The rows are grouped in 4 different ways at once. Each group adds its own fixed numbers to the row, and there is some noise. The rows also spread widely along 13 directions, which tell nothing about the answers.
In the rows, zero is written as 128.
Known rows, each followed by its group in each grouping:
[102 120 132  99 166 131 173 103 156 133 101 109 156 143 125 103 148  78
 189 141 158 134 169  73 167 110 123 131]
j642 j537 (1) tis
[108 122 120 139 163 128 159  93  86  66 109  60 118  89 124 138 174  94
 149 176 186 159 149 123 128 147 158 137]
j756 j299 (2) Fuz
[176 125 108 125 164 105 133  98 151 161 171 123 102 168 160 132  74 111
 150 145 135 133 182 111 118 119 105 168]
j113 j454 (1) Fuz
[153 131 171 139 176 175 145 142 130 124 164 156 109 155 135 146 125  93
  97  62  96 132  88 136 104 121  50 170]
j791 j454 (4) dalo
[117 110  83  89 123 130 150  96 136 149 157 141 131 151 119 105  91 113
 129 157 103 158 195 126 112  81  76 144]
j642 j850 (5) dalo
[136 143 124 186 125 142 126  94 153 123 156 103  94 133 140 131  99 117
 133 116 130 136 119 102 177 175 160 157]
j756 j537 (0) beze
[ 84  82 117 148 187 146 155  91 118 132 144 107 170  71 162 123 109 127
 117 212 175 177 126 141  53  94  90 125]
j113 j299 (3) tis
[121 124  97  91 129 122 121  75 160 114 158 112 165  92 129 130  64 134
 126 156 162 139 142 136 131  97 151 157]
j791 j850 (4) beze
[130 154 106 131  93 158  82  91 144 105 182 112 161 102 100 102  77 134
  99 160 133 152 116 147 123 136 123 147]
j642 j454 (2) Zez
[ 94 119 101 104 143 127 154  98  69  65 131 114 135  99  98 114 147 104
 121 156 170 161 122 126 107  90 107 122]
j791 j454 (3) Zez
[172 123 102 143 103  73 120  96 166 236 140 151 118 167 129 114  66 165
 144 165 128 162 164 124 115 140 147 105]
j642 j454 (0) Revek
[141 123 154 123 138 103  86 127 147 158 149 121 162 132 122 118 136 125
 142 100 161 125 162 140 107 146 121 106]
j113 j454 (5) Revek
[ 90 134 155 108 113 184 133 138 168 103  80 169 137 155 137 117 108 124
 148 105 113 102  91  74 177 111 162 133]
j642 j454 (5) Zez
[202 108 147 165 165  87 128  90 161 161 121 115 157 128 179 145 117 138
 139 153 150 110 129  99  97 119 144 159]
j756 j850 (3) dalo
[115 139 138 176 129 191 156 151  97 113 149 143  98 133 109 128 152 112
  67  75 120 141  75 146 141 148  93 149]
j113 j454 (1) Fuz
[125 105 109 124 153 143 117 109 148 101 152 118 127 135 178 130 104 100
 151 160 102 113 177  87 103  93 105 173]
j756 j299 (3) dalo
[142 149 158  96 101 174  87  98 164  97 187 123 233  93  79  84  88 100
 109 103 133 117  83 158 128 108  89 175]
j791 j850 (5) Revek
[125 123 118  64 129 104 128 109 101  86 152 110 176 106  96 118 140 118
 143 131 178 138 158 152 119 105 124 125]
j756 j299 (5) tis
[134 115 178 155 184 174 148 121 119 133 163 167 124 138 163 146 100 135
 105  95 142 133  57 112 115 137  79 144]
j642 j454 (4) tis
[131 112 117 105 105 131 168 152  92 114  88 174 147 146  89 115 154 113
 118 138 121 136  98 106  85  38 102 121]
j791 j454 (3) Zez
[ 90 115 178  89 156  97 144  89 159 188 164 128 119 145 140  89  93 129
 209 102 171 122 145 101 184 142 117  98]
j791 j537 (4) dalo
[105 130 169 129 174 213 150 120 208 123 155 137 184 123 153 102  83  88
 137 104 126 115  90  97 157 118  95 183]
j113 j537 (4) Zez
[169 158 177 136 139 137 138 122 115  86 118 110  96 147  90 130 156  71
 146 117 132 150  57 121  96 138 112 157]
j791 j299 (4) tis
[151 159  96 129 123 142 112  97 136 115 218 122  97 152 111 130  76 110
  88 110 109 143 160 140 155 153  86 181]
j642 j850 (2) Zez
[100  91 108 114 153 177 156 114 153 158 158  98 235 101 123  94 134  95
 110 126 142 114 191 117 159 116 102 155]
j113 j299 (2) Revek
[ 94 112 148 234 107 150  85 110 131 163 139  94 133  83 158  97 140 154
 109 151 129 134  94 101 117 193 133 116]
j756 j850 (1) dalo
[ 66 115 170  78 105 155 129 136 112 100 168 182 124 146 124 108 109 150
 167  69 148  86  91  94 191  94 129 101]
j756 j537 (4) beze
[ 64 131  98 110 134 168 134 144 148  90 141 138  52 162 134 154 116  86
 123 101  88 131 176 102 155 117 121 153]
j113 j850 (4) beze
[ 81 123  96  82 194 132 198 132 150 128 145 154 103 137 144 161 106 102
 120  97 140 152 199 146 142  93  90 143]
j791 j537 (0) tis
[ 76  78 111 120 127 192 141 140  92 114 192 190 152 130 161 109  76 154
  96 133 104 123 113 111  99  70  58 142]
j756 j299 (5) Zez
[120 124 163 144 177 101 141 106 134 128 131 141  72 147 174 175 111 154
 141 100 169 117 123 110 162 175 175 116]
j642 j850 (4) Revek
[ 91 114  87 141 121 106 114  80 153 154 176 122 111  98 155 116  50 171
 147 209 158 177 163 150  90 128 138  98]
j756 j537 (4) Revek
[ 97 104 100  83 148 164 118 113 149  82 129 138 140 140 160 126 105  94
 145 153  97 121 200  89 114  69 105 158]
j642 j454 (5) dalo
[ 97 139  94  77 112 128 141 130 128  95  98 136  93 160  94 144 145  87
 150 124 121 156 176 112 140  87 140 125]
j642 j454 (0) beze
[103 124 145 165 144 178 169 127 103 120 123 145 109 110 123 131 128 144
  82 112 148 162  65 165 120 141 119 125]
j113 j454 (5) Fuz
[153 116 179 155 121 138 118 126  93  94 137 114 105 154 127 111 167  97
 166 117 119 108  73  69 117 142 124 138]
j756 j299 (4) dalo
[ 65 155 132 132 100 165  91 169 163 115 115 159  77 124 119 149 128 141
  92  88  91 154 105 174 109 127 117 112]
j791 j454 (1) dalo
[109 147 132 105 121 155 126 114 134  89 180 154  76 157 120 120  69 114
 132 142 113 150  97 115 113 105  94 158]
j113 j850 (4) Zez

New rows. What belongs after each?
[112 104 174 142 138 171 140 105  85 106 160 153 158 110 141 108 115 151
 126 112 173  97  49  93 151 131 133 125]
j642 j454 (4) Fuz
[126 151 108 162  73 177  85 134 153 109 174 123 118 124 106 106 114 114
  99 147  69 148 129 146  90 111  90 155]
j756 j537 (2) dalo
[ 73 119 127 167 152 180 157 120 147 168 123  93 117 122 144  95 133  88
 146 157 124 176 143 116 132 166  83 146]
j756 j299 (1) Fuz
[ 81 147 167 118 130 139  98 138 135  74 125 147  69 139 159 154 113 138
 168 119 146 121 105 108 131 131 161 119]
j756 j454 (0) Fuz
[121 114 135 138  77 129 126 147  51 101 165 176  71 163 119 114 134 173
 120  79 136  80  89  88 164 134 155 101]
j756 j454 (4) Fuz
[ 45 130 152 139 127 159  60 125 175 119 182 117 110 102 172 111  72 145
 154 132 141 123 147 137 130 172 144 121]
j113 j299 (5) Fuz
[ 92 113 156 124 155 161  84 165 127  89 190 153  77 148 164 151 124 107
 123  90  92 114 143 123  78 115  73 143]
j113 j299 (4) dalo
[112 124 104  82  80 127 120 157 145 122 137 185 129 157 105 135 113 142
 106  99 105 110 168 141 121  73 136 125]
j113 j850 (5) Revek
[ 53 135 131  77 171 192 130 117 175  76 185 157 140 114 165 144  64 120
 131 116 136 125 152 128 162  93  98 158]
j642 j537 (2) Zez
[181 138 140 113 145 123 134 103 153 159 168 129 148 154 108 118  94 103
 132  85 135 124 129 132 149 141 107 157]
j791 j454 (4) Revek
[125  86 105 141 151 108 158 166 132 138  80 158 118 140 155 163 176 136
 118 119 122 109 186  99  97  80 156 109]
j642 j537 (4) dalo
[ 99 113  80 122 131 142 146 137  93 114 116 120  94 138 112 126 160  81
 125 172 103 163 202 114  72  80  80 137]
j791 j454 (2) Fuz
[172 152 162 190 121 113  96 117 165 178 135  88 109 149 121 118 147 103
 139 101 117 137 125 113 140 211 146 141]
j642 j299 (0) dalo
[ 91 112  69 144 113 140 149 142 115 101  49 125 107 122 120 158 180 113
 101 147 120 156 164 110 120  98 175 121]
j642 j454 (1) beze
[218 109 129 167 145  74 133  85 126 138 112 118 132 121 160 145  95 162
 145 172 177 111  98  97  93 124 201 145]
j791 j454 (4) Fuz
[158 134 115 116 121 139  94 118 132  85 164 110 190  90 110 131 138 118
  92 118 141 134 143 158  90 105 114 157]
j756 j454 (0) dalo
[116 128 151  80 181 141 127  69 121  86 168 110 154 114 123 120  94  86
 170 183 171 178 123 136  83 103  76 138]
j642 j454 (4) Revek
[102 175 136 104  96 173 117 103 136  78 159 120  79 135  83  97  89 101
 140 144 128 169  81 150 132 135 123 148]
j113 j454 (4) Fuz
[162 138  90 132 123 126 116 125 155 149 146 157  88 160 144 173  88 145
  89 106 107 135 164 142 133 123 148 157]
j642 j454 (2) beze
[ 83 113 147  94 178 185 177 141 116  84 123 152 120 134 139 153 156 100
 113  77 128 132 118 130 133  97  85 142]
j756 j454 (4) dalo
[107 132 117 123  83  98 144 113  84 111 114 132  77 150  90 109 143 138
 138 105 141 119 124  94 179 147 173  98]
j791 j850 (5) tis
[157 123 133 164 121  87 143 131  89 142 158 161  49 184 128 121 122 137
 145 126 129 136 109  89 116 121 110 116]
j113 j537 (1) Zez
[ 62 136 128 158 128 164  99 157 125 129 160 125  53 158 128 119 143  84
 133 112  87 148 175 120 114 162  74 127]
j642 j299 (3) Fuz
[122 107 155 143 165  82 121  90 105 109 127  94 116 108 165 146 138 129
 181 173 195 147 132 101 106 157 170 102]
j756 j299 (0) Revek
[ 87 133 185  95  82 134 115  85 123 151 172 134 141 134  97  68  80 152
 185 125 161 121  62 113 193 157 141  94]
j791 j299 (2) Revek
[142 138 134  92 101 119 104  88 152 151 172 110 171 144 108  69  86 122
 178 138 161 110 143 108 167 124 136 141]
j113 j454 (1) Fuz
[ 48 116 167 111 127 165  88 159 167 117 138 174 162 111 147 128 114 127
 130 108 117 102 117 119 100  88  93 115]
j791 j850 (3) Revek
[163 134 113 185 108 143  79 149 109  79 199 134  80 137 134 143 135 115
  77  90  74  96 146 120 101 125 104 165]
j791 j537 (2) dalo
[148 100 114 150 139 183 149 109 147 146 130 151 176 131 140 108  81 117
 103 172  99 144 111 113  82  84  94 162]
j113 j454 (5) Revek
[111  81 171 133 117 114 118 139  55 103 161 170 107 150 140 117 135 145
 161 123 137  92  84  67  96 103 116  89]
j791 j299 (4) Revek
[178 134 106 169 120 103  83 153 136 141 156 138  74 162 149 160 127 140
 103  91 114 103 174 117 109 159 154 144]
j642 j454 (4) Fuz
[148  90 154 186 143  86 123 100  70 182 199 144  83 168 159 108 120 148
 135 113 129 106 129  73 127 155  77 108]
j642 j850 (3) dalo
[ 90 143 156 137 136 132 135 109 109  86 160 148  43 144 143 153  85 143
 139 135 149 158  68 139 133 151 154 115]
j113 j299 (0) Revek
[114 123  94 128 162 120 177 138 129 119  90 147  56 160 152 183 137 112
 114 146 114 175 173 135 103 104 111 143]
j756 j850 (1) Revek
[148 131 123 124 109 109 136  52 146 171 132  88 161 127 105  73  96 121
 175 184 154 159 130  97 154 145 154 123]
j642 j454 (0) dalo
[140 161 201 172 124 148  94  81 150 126 147 108 132  93 126 123  92 143
 136 180 168 170  27 153  81 153 125 138]
j642 j850 (2) Fuz
[124  99 136 115 125 138 147 122  93 121 170 171 144 123 119 132 106 147
  96  90 145 114  87 125 126  87 108 134]
j791 j850 (4) beze
[167  97 142 135 199  79 138 125 107 160 147 112 126 160 156 155 164  99
 152  94 167 120 193 104 126 156 105 131]
j642 j299 (1) Revek
[ 88  81 186 149 147 121  80 141 137 148 137 158 133 135 185 122 112 134
 190 115 132  84 134  57 100 101 111 100]
j791 j537 (5) beze
[102 132 144 146  68 148  87 149 112 137 171 155  80 170 123 111 117 144
 138 110  92 109 120  99 148 154 127 114]
j756 j299 (2) Revek
[136 142 145 187 155 140  78 147 146 142 161 119  77 129 149 149 120 109
 110 113 113 155 136 150  54 165  83 144]
j791 j454 (4) Fuz
[155 158 170 156 118 158 113 119 161 123 132 130 104 134 117 132 114 117
 114 132 103 167  54 150  76 130 101 158]
j756 j850 (4) dalo
[110  92 144 123  89 132 147 146 111 155  89 158 172 154 114  89 152 145
 154  95 136  82 116  55 177 117 170 100]
j642 j299 (5) Zez
[117 134 173 154 135 158  84 152 189 153 131 161 108 141 175 155  98 152
 115  79  97  95 105 118 135 140 138 139]
j791 j454 (2) dalo
[115 149 140 132 130 149  96  87 170 100 192 134  94 119 159 132  47 148
 111 130 121 143 107 157 128 142 126 161]
j113 j850 (5) dalo
[ 75 100  66  95 126 181 201 115 129 145  97 110 175 110  83  90 139  67
 121 156 110 174 171 121 133  77  97 151]
j791 j299 (4) beze
[102 129 129 154 129 172 121 147 189 148  69 119 147 134 134 130 145  86
 140 158  96 157 140 111  97 122 130 146]
j642 j299 (1) Revek
[ 98 131  55  96 110  98  85  66 123 111 198  84 142  93 108 117  77 131
 125 168 169 167 211 155 136 138 144 116]
j642 j454 (0) beze
[120 125 138  69 155  98 103 137 141  95 159 154 128 144 141 169 120 113
 148 122 144 129 182 138  77  74  89 134]
j756 j850 (0) Revek
[110 128 125 129 109 197 123 106 162 133 172 128 205  82 116  94  69 135
  90 153 121 141  80 152 115 105 100 163]
j791 j299 (2) tis
[111 104 168 136 149 156 162 120  98 127 159 169 111 137 136 130 100 145
 123 133 142 149  48 133  92 110 103 117]
j113 j299 (4) Revek
[194 129 139 200 106 119  91 115 141 130 110 127 134 129 153 128 112 154
 122 151 127 123  76  94  90 145 169 149]
j756 j454 (5) Zez
[186 107 150 205 110 100 126 116  45  91 129 125 107 137 126 136 181 139
 112 136 149 108  64  75 106 147 146 125]
j756 j850 (1) Revek
[123 133 157 116 164 122 165 157 131 130 118 175  77 172 141 186 147 117
 117  72 127 140 131 139 124 115 101 132]
j756 j850 (0) Revek
[ 67 119 123  85 144 168 105 138 181 126 119 113 208 100 121 109 157  88
 128 101 130 116 197 131 132  97 104 133]
j642 j454 (3) dalo
[105 145 135 117 107 110 144 106  87  96 125 123  50 174 103 110 137 106
 176 130 143 140 117  72 167 144 155 101]
j113 j454 (0) tis
[ 88  92 160 141 123 146 150 142 149 171 108 147 173 127 137  86 153 134
 148 109 139 105 120  85 150 102 126 106]
j113 j537 (1) dalo
[ 73 114 129 137 121 152 134  88 119 104 135  98 166  85 129  81 125 135
 145 144 185 107 117  97 186 149 184 116]
j113 j454 (3) Fuz
[125  99 132 106 166 111 105 108 137 136 177 111 165 128 144 121 108  95
 169 161 152 136 184 113  80 106  94 139]
j113 j299 (0) Revek
[ 99 139  93 119 166 133 118 107 162  84 138  95 113 108 146 156 116  97
 118 137 147 144 188 122 129 146 144 160]
j642 j850 (4) Zez
[ 78 135 164 100 155 179 103 141  96  18 163 137  82 139 142 139 133  82
 153  93 128 100 107  89 121 107  97 155]
j791 j454 (4) Fuz
[115 107 105 153  89 144 100 135 158 145  88 121 167 128 122  96 137  91
 142 192  83 134 155  70  65  78 109 139]
j791 j850 (1) Revek
[123  93 130  80 138  94 136 112  93 111 123 157 159 112 139 128 112 149
 165 177 182 126 121 115  72  40 124 110]
j791 j454 (1) Fuz
[ 55 129 140 165 142 158 120 136 208 178 120 133 112 131 161 106 100 114
 152 137 117 144 153 103 136 142 119 118]
j113 j537 (3) Zez
[116 118 129 126 100 164 162 151  90 110 121 164 136 143  91 115 162 112
  94  74  97 113  99 106 143  94 108 128]
j791 j454 (0) dalo
[133 142 127 105 152 164 104  90 183  98 136 100 207  78 116 132 100  99
 118 163 159 162 125 168  87 114 129 159]
j642 j454 (4) Revek
[ 45 101 106 175 114 180  99 131  99 112 141 114 130  84 132  94 134 120
 107 161 115 155 149 123  77 131  90 115]
j791 j454 (5) Fuz
[116 184 158 115 126 158 119 104 206 107 128 100 132 113  96 113 100  88
 152 149 145 174  84 157 118 135 135 148]
j113 j537 (4) tis
[109 184 168 137 120 160  74 139 159  63 154  92 121 100  89 131 159  84
 103  81 147 132 103 178 125 159 126 157]
j113 j850 (3) Fuz
[138 137 158 155 140 113 118  92 116 115 109 108  86 133 144 137 125 131
 170 180 163 148 103 102 112 148 165 118]
j642 j454 (2) Fuz
[102 114 140  90 127 121 148  90  99 113 121 125 138 136 125  99 121 123
 184 164 166 120 114  67 153 102 144 105]
j791 j454 (2) tis
[174 143  97 180 156 121 141 124 141 109 123  96  94 144 131 164 153  78
  93 135 115 146 167 109  97 146 131 177]
j113 j850 (0) tis
[ 50 108 125 115 143 141 103 168 119  79 119 147  64 145 160 157 162  95
 136 132  89 146 203 115  57  88  67 117]
j756 j850 (5) dalo
[133 157 124 113 123  89 122 111  88 115 194 118  56 132  91 149 118 146
 103 117 168 177 115 203 113 160 122 106]
j113 j299 (2) tis
[108 149 152 127 153 187 140  88 116  34 119  97  98 119 109 118 133  61
 139 171 116 183  75 131  94 117  93 159]
j113 j454 (5) dalo
[154 132  92 142 116  72 126  91 107 116 167 103  48 153 125 133 118 134
 124 130 141 133 177 114 146 165 173 128]
j113 j850 (4) dalo
[179 105 151  98 192  97 159 105 135 127 119 134 140 141 164 159 109 119
 178 160 177 126 136 111  83  84 139 154]
j642 j299 (4) Fuz
[ 91 141 162  79 113 145 125 121 132 105 170 157 122 168 107 100 108  96
 161  70 120  86 124  89 195 113 104 137]
j791 j850 (3) Revek
[131 119 119 103 129  90 123 100  88 106 146 127 113 116 110 143 117 137
 135 133 176 151 119 142 100 106 139 111]
j791 j454 (4) beze
